There are 4 ways to turn a row about zero (a turn may also mirror it). The second row of each pair is the first, turned, with some noise. The first 28 pairs use one turn. New pairs use 2 turns, one after the other, and a turn may come again.
Known pairs, each followed by its turns in order:
[  0 -26   9   1   2  -4]
[  3  -3 -23  10   0  12]
A

[-8  1  1 35  6  6]
[-1 -2  0 -9 22 28]
V

[ -3 -19 -38  38  -4   1]
[  3  17 -22   0  -2  49]
V

[ 5 22 13 17 -3  7]
[-18  -5  11  19   7  -9]
Y

[ 17  -1   2 -18  -3  -9]
[-11 -20   2  -7   9   8]
A

[-24  12  13  -3   1   6]
[ 18  -9   6   9  13 -15]
T

[-29 -16  11   5  -8 -15]
[ -7 -14   7 -17  20 -25]
T

[ -4 -24  -4   9  -4   6]
[ -3  -5 -13  -4 -14  18]
Y

[-6  0  2  2 38  7]
[ -1  15  10   5 -25  24]
A

[  2  -3 -16  30   1  -1]
[-28   0  -9  -8   8  12]
Y

[ 7 -9 29 18  7  8]
[ -5 -25  23   5   1  12]
T

[ 35   5  -9 -23  11 -12]
[  7  28  21 -23  -7 -17]
Y

[ 1 -4  0  8 -8  9]
[-11  -2   1  10   2  -2]
T

[ 5 -2  2  4  4 20]
[18  2  6 -3  8  3]
V

[ 38  -1  28  -3 -12   1]
[-12  12  20  10 -33 -20]
Y

[  2 -12  12  -1   2  22]
[ 14 -11 -10   3 -18   2]
A

[-12  -8  17   3 -18  11]
[  7  -3 -22  -2  -9 -19]
A

[ -7   3  -2   6 -16  -5]
[ -6  -2  -4   2  -4 -17]
T

[-24   1   2   2   2   5]
[  7  -9  -3   4  18 -12]
T

[ 10   6 -16   9  11  38]
[-11  12  23   7  10  35]
Y

[  7  -1  -9 -16  -3   4]
[  8   5  -4   9 -11 -10]
V

[ -1   2 -20  -5  -2 -15]
[  1  11 -18 -13  -4  -5]
T

[  0  -5 -15  -5  -1 -30]
[  4   7 -16 -25   4 -14]
Y

[  2   7 -16   7  23 -18]
[-12   8 -28  -1  12  -3]
V

[-10   6  11 -14  38 -18]
[-29  15   3  -7 -17  27]
A

[ -6  32 -14  18  -6  -7]
[  2  22  23 -12  12 -16]
A

[ 24 -13   7  26  -5 -16]
[-18  29  14   4  10  16]
V

[-17 -11  -4  -5   3 -12]
[-10  -4 -10 -15 -13   2]
V

New pairs. What belongs after each?
[-1  6  0 14  9 -1]
[ 11   1 -11  -9   5  -4]
V V

[  6 -11  38 -15  11  14]
[-25   6  16  -4   0 -35]
V V

[ -2  -2  27   1 -13  -7]
[  2  23 -16 -10   4  -3]
A T

[-6  8 30 38 -9  1]
[  1  30 -30  26   5  -8]
Y A

[ 0 -7 -4  0 15 -5]
[11  6  9 -1  0 10]
T Y

[ 2 38  0  3 -6 -2]
[-24  22 -15  -2 -12  -8]
T Y

[ 21  10  15  -9 -17  -3]
[ 24   3   0 -18 -14   5]
A Y

[-3 -6 13  6 -9 -2]
[  0  -7  11 -10   5  -6]
T T

[ 17   5 -25  17  -6   3]
[  7 -31 -13  -2   8  -6]
Y V

[21 29 -4 -4 -1 -1]
[ 23 -10  14   2 -20 -10]
A Y

[  0  -6 -17  -1  -1   4]
[ 8  4 -2 15 -1  6]
V V

[10 -8 18  7  1 -7]
[  5  -1 -21   5  -8  -7]
Y Y

[-10 -23  18   1  -2  -1]
[-13   3 -16  -3 -19  11]
T A

[17  7  6  1 15  7]
[  6 -16   3  12  -9 -12]
Y Y

[31  9  1  1  4  3]
[  4 -22  -7   1 -17  14]
A A

[ 20 -28  -8  -3   7  -2]
[ -5  -6  21 -23   4 -15]
V A

[14 21  5 -3 10 10]
[  2 -15  -7 -14  -7  18]
V T

[38 22  1  9 -2 26]
[  8  28  32  -1  -7 -30]
A V

[  6   0 -13 -16   4   7]
[ 0  7 18  8  2 -7]
Y Y

[ 33   3  16  16 -15   2]
[ -6 -14  14  -9  36  -2]
V V

[ 19   1   6 -10 -19  -6]
[-18 -10   0  19   1   5]
Y V

[  5   3  11  -6 -15   4]
[ -7  -9  -5   1 -13  -9]
Y T

[ 9 25  2 -8 30  9]
[  4 -26  23   1 -18 -16]
Y Y

[ -2  -7 -19  10  18   7]
[  2 -10  27   8   2   4]
V A

[18  9 -6 -7 -3 38]
[-17 -13  19  33   4  -2]
Y Y

[-24  -2 -10  -9  10   3]
[-13 -10 -16  15  10  -7]
A Y

[16 -1  7  0  2 17]
[  8   2 -10 -13  -7 -12]
Y A

[ 25  11  -5 -19  37  -5]
[ 0 32 25 23 -6 15]
T Y

[ 4  1 -8  2  5 -9]
[  2   3   3  -3 -13   2]
A A

[ -3 -20  12 -15  30   0]
[17 10 16 11 10 28]
T T

[-5 -1 -1 -6  7 21]
[-14  -7  15  -2   6   7]
T Y

[ 0 30 30 -5 18  4]
[  8 -14   4 -38  10  16]
V T

[11 -3  4  1  5 15]
[  9 -15  -6   0   5   3]
A A

[-11   4  -4  -5  12 -10]
[  4   7   2 -12   1  15]
Y T

[ 11 -28   4  14  -4  -5]
[ 10 -25   9  11   9 -13]
V V

[-10   2   7  28   2  -3]
[-9 -4 -6 -9 27 -4]
Y T

[ 21   3 -38 -29 -21  15]
[-11  17   9  37  13  36]
V V

[  5 -24   1   4   6  13]
[  9 -19  10   8   8  15]
T Y

[ -7  -3   1   4 -28  33]
[ 32 -23 -17 -11  -4   7]
V A

[-6  3 10  1 -8 -2]
[-11  -1   5   4   7  -1]
A A

[  3   5 -23 -30 -10   7]
[ 22  -3 -18  13 -24  -5]
T T

[-38  -3   4 -12   5 -17]
[  1  -3  -4 -10 -42   1]
V V

[ 38 -14  20   8  19 -10]
[ 19 -32  17  20 -24   3]
A A

[11 -8  6 -3  6  4]
[10 -7  9 -5  6 -3]
T V

